Each new row is followed by what is left after taking away its nearest point in the smallest flat space through zero that holds the last named rows.
(in the rows, 128 means zero)

J370, 5 rows:
[[113, 152, 154, 133, 124, 144, 143, 105],
[109, 104, 133, 157, 135, 159, 140, 172],
[104, 109, 133, 150, 114, 90, 131, 108],
[141, 116, 132, 120, 159, 94, 175, 137],
[164, 118, 173, 150, 68, 149, 163, 119]]
New rows:
[100, 94, 143, 115, 114, 155, 147, 104] -> [115, 95, 125, 97, 126, 146, 136, 110]
[121, 119, 134, 157, 145, 164, 166, 125] -> [135, 120, 111, 140, 136, 140, 134, 109]
[110, 141, 101, 103, 132, 98, 166, 108] -> [114, 132, 101, 117, 109, 133, 149, 129]
[165, 152, 100, 144, 152, 152, 106, 140] -> [147, 142, 117, 164, 141, 127, 125, 121]
[146, 152, 111, 116, 132, 138, 164, 101] -> [128, 129, 99, 136, 123, 137, 144, 117]
[133, 91, 132, 96, 152, 161, 134, 164] -> [118, 101, 142, 101, 130, 137, 125, 120]

J982 (5 x 8):
[[126, 83, 110, 124, 120, 137, 107, 125],
[104, 77, 128, 122, 111, 127, 151, 167],
[163, 104, 95, 123, 107, 134, 136, 95],
[151, 101, 107, 112, 112, 112, 125, 163],
[141, 152, 146, 87, 139, 105, 134, 124]]
New rows:
[135, 147, 132, 161, 97, 113, 104, 101] -> [122, 128, 144, 137, 95, 103, 116, 118]
[128, 130, 137, 146, 123, 151, 100, 139] -> [136, 129, 141, 125, 117, 142, 124, 131]
[142, 128, 165, 164, 97, 117, 92, 133] -> [142, 119, 171, 144, 93, 113, 114, 121]

J839:
[[96, 143, 72, 104, 183, 170, 99, 137],
[135, 125, 65, 95, 151, 167, 91, 171],
[117, 141, 50, 93, 176, 190, 94, 137],
[75, 138, 125, 93, 136, 91, 117, 162],
[109, 107, 76, 78, 79, 177, 61, 159]]
New rows:
[123, 141, 130, 106, 119, 113, 128, 103] -> [133, 130, 131, 125, 132, 122, 117, 123]
[84, 154, 106, 133, 118, 112, 163, 126] -> [113, 136, 105, 152, 111, 131, 150, 140]
[112, 113, 141, 121, 146, 152, 155, 124] -> [120, 108, 140, 114, 132, 147, 152, 136]
[105, 134, 137, 153, 115, 119, 122, 120] -> [126, 138, 117, 140, 121, 123, 127, 129]
[169, 115, 130, 117, 154, 142, 123, 133] -> [135, 118, 145, 110, 139, 130, 119, 122]
[150, 165, 117, 132, 147, 121, 108, 133] -> [139, 159, 131, 135, 125, 119, 102, 125]

J61, 5 rows:
[[139, 151, 153, 123, 83, 128, 140, 115],
[132, 163, 155, 104, 150, 95, 135, 80],
[168, 188, 148, 111, 110, 132, 138, 84],
[167, 147, 183, 104, 104, 142, 146, 117],
[129, 180, 129, 140, 95, 109, 150, 126]]
New rows:
[129, 107, 121, 127, 133, 157, 143, 158] -> [121, 127, 123, 121, 129, 136, 142, 125]
[120, 62, 120, 117, 104, 142, 96, 127] -> [136, 125, 123, 122, 125, 118, 125, 132]
[135, 117, 114, 62, 154, 131, 142, 103] -> [123, 124, 103, 84, 121, 129, 154, 133]
[82, 149, 129, 157, 177, 138, 150, 92] -> [98, 133, 144, 157, 141, 166, 152, 108]

J53, 5 rows:
[[128, 126, 80, 103, 121, 150, 57, 153],
[150, 123, 127, 156, 94, 137, 72, 120],
[134, 98, 114, 116, 160, 157, 69, 125],
[120, 134, 141, 111, 74, 156, 125, 152],
[136, 126, 91, 128, 135, 116, 134, 129]]
New rows:
[113, 124, 136, 94, 103, 111, 121, 131] -> [124, 112, 132, 108, 117, 105, 122, 116]
[129, 130, 130, 103, 138, 78, 151, 98] -> [133, 118, 133, 97, 116, 105, 122, 105]
[126, 134, 143, 128, 114, 136, 141, 144] -> [132, 129, 129, 133, 131, 130, 129, 137]

J189, 5 rows:
[[164, 95, 114, 106, 126, 183, 133, 139],
[189, 97, 137, 100, 140, 158, 127, 126],
[179, 112, 70, 124, 125, 146, 136, 154],
[160, 122, 87, 123, 146, 139, 94, 120],
[175, 96, 117, 131, 141, 150, 137, 155]]
New rows:
[97, 136, 161, 126, 99, 157, 134, 138] -> [134, 139, 135, 132, 117, 132, 117, 138]
[115, 103, 141, 146, 158, 90, 145, 109] -> [118, 102, 115, 126, 140, 118, 147, 106]
[123, 95, 146, 92, 92, 101, 107, 125] -> [119, 89, 128, 113, 100, 103, 102, 142]
[102, 146, 124, 147, 112, 123, 148, 145] -> [131, 136, 130, 131, 128, 132, 128, 129]
[92, 105, 115, 165, 160, 109, 126, 124] -> [119, 106, 117, 126, 138, 120, 144, 110]

J617 (5 x 8):
[[149, 123, 94, 158, 114, 152, 112, 140],
[128, 94, 144, 141, 130, 162, 140, 114],
[127, 100, 143, 153, 145, 111, 150, 119],
[166, 164, 147, 154, 121, 164, 133, 100],
[129, 146, 131, 123, 102, 127, 138, 124]]
New rows:
[130, 81, 173, 93, 134, 90, 106, 93] -> [156, 104, 140, 117, 107, 106, 92, 103]
[145, 109, 141, 125, 157, 97, 143, 158] -> [151, 123, 138, 117, 129, 129, 139, 154]
[169, 119, 132, 143, 104, 127, 102, 134] -> [152, 113, 147, 121, 114, 116, 107, 132]

J809, 5 rows:
[[123, 138, 101, 106, 128, 143, 134, 155],
[151, 122, 157, 138, 168, 149, 104, 148],
[144, 133, 102, 117, 141, 76, 121, 141],
[125, 129, 119, 171, 158, 142, 163, 110],
[145, 147, 139, 137, 124, 117, 122, 116]]
New rows:
[108, 132, 100, 115, 130, 169, 118, 119] -> [123, 130, 111, 125, 137, 136, 106, 108]
[161, 96, 119, 133, 147, 88, 130, 122] -> [151, 114, 123, 123, 122, 133, 136, 124]
[129, 129, 151, 90, 115, 113, 140, 134] -> [131, 130, 148, 110, 135, 122, 154, 130]
[126, 130, 121, 136, 117, 113, 135, 179] -> [124, 128, 139, 151, 111, 119, 137, 160]
[133, 145, 81, 115, 118, 94, 124, 124] -> [129, 126, 117, 130, 129, 133, 116, 120]

J956, 5 rows:
[[122, 103, 87, 115, 135, 109, 145, 133],
[131, 107, 81, 137, 138, 148, 91, 105],
[133, 130, 121, 172, 144, 148, 144, 96],
[118, 147, 134, 117, 170, 100, 118, 137],
[97, 123, 146, 95, 109, 152, 110, 123]]
New rows:
[142, 99, 145, 97, 124, 159, 184, 130] -> [157, 114, 137, 105, 152, 152, 139, 131]
[159, 171, 122, 145, 137, 111, 128, 117] -> [132, 152, 116, 117, 119, 125, 132, 113]
[100, 147, 112, 131, 134, 103, 146, 149] -> [109, 146, 115, 141, 117, 127, 126, 139]

J574 (5 x 8):
[[78, 127, 131, 97, 127, 129, 131, 137],
[84, 136, 131, 106, 126, 118, 126, 130],
[103, 147, 156, 156, 170, 99, 98, 148],
[116, 121, 154, 168, 152, 140, 159, 128],
[110, 98, 121, 104, 182, 150, 125, 99]]
New rows:
[121, 127, 178, 118, 137, 108, 104, 125] -> [137, 117, 168, 114, 119, 123, 122, 116]
[145, 138, 122, 73, 140, 127, 115, 148] -> [141, 146, 137, 110, 140, 124, 144, 132]
[157, 145, 174, 118, 146, 121, 146, 136] -> [149, 144, 163, 97, 138, 121, 145, 126]

J599, 5 rows:
[[100, 131, 108, 165, 118, 108, 135, 96],
[144, 162, 116, 142, 141, 134, 135, 122],
[148, 157, 132, 135, 107, 141, 113, 93],
[127, 157, 147, 153, 174, 103, 115, 83],
[121, 106, 114, 114, 136, 185, 134, 143]]
New rows:
[133, 154, 128, 118, 141, 165, 126, 139] -> [115, 139, 132, 125, 126, 130, 125, 133]
[124, 138, 120, 144, 136, 143, 94, 135] -> [122, 132, 122, 141, 128, 130, 96, 144]
[119, 151, 109, 152, 92, 114, 125, 128] -> [119, 135, 130, 132, 127, 130, 116, 136]
[110, 123, 149, 125, 149, 129, 140, 136] -> [119, 135, 142, 129, 124, 132, 139, 130]

J803, 5 rows:
[[134, 111, 180, 140, 128, 132, 178, 153],
[102, 150, 105, 119, 120, 155, 164, 118],
[179, 191, 134, 123, 77, 116, 99, 129],
[126, 131, 114, 175, 106, 103, 133, 157],
[128, 140, 129, 87, 90, 121, 120, 97]]
New rows:
[120, 96, 113, 131, 163, 118, 133, 142] -> [136, 127, 119, 118, 132, 119, 135, 136]
[114, 91, 138, 91, 109, 114, 125, 134] -> [127, 124, 122, 114, 124, 133, 124, 150]
[116, 109, 140, 165, 160, 99, 97, 136] -> [113, 141, 141, 136, 134, 121, 124, 118]
[142, 159, 135, 119, 164, 163, 144, 119] -> [129, 132, 129, 131, 133, 121, 132, 120]
[123, 91, 100, 137, 154, 161, 150, 97] -> [153, 110, 117, 143, 120, 140, 137, 106]

J831, 5 rows:
[[144, 109, 166, 98, 191, 123, 140, 89],
[86, 150, 139, 78, 138, 109, 191, 100],
[117, 97, 141, 113, 149, 149, 106, 111],
[104, 156, 165, 134, 126, 120, 106, 101],
[120, 140, 136, 132, 159, 118, 112, 115]]
New rows:
[117, 106, 104, 169, 115, 138, 120, 127] -> [120, 115, 123, 155, 128, 126, 141, 110]
[93, 166, 186, 134, 122, 118, 124, 96] -> [123, 126, 134, 135, 132, 132, 134, 134]
[115, 101, 106, 155, 129, 137, 109, 94] -> [127, 116, 111, 151, 122, 123, 137, 94]
[136, 136, 108, 154, 103, 109, 142, 101] -> [130, 117, 110, 144, 120, 120, 132, 93]
[83, 164, 109, 186, 140, 102, 116, 158] -> [113, 114, 142, 152, 135, 126, 143, 140]
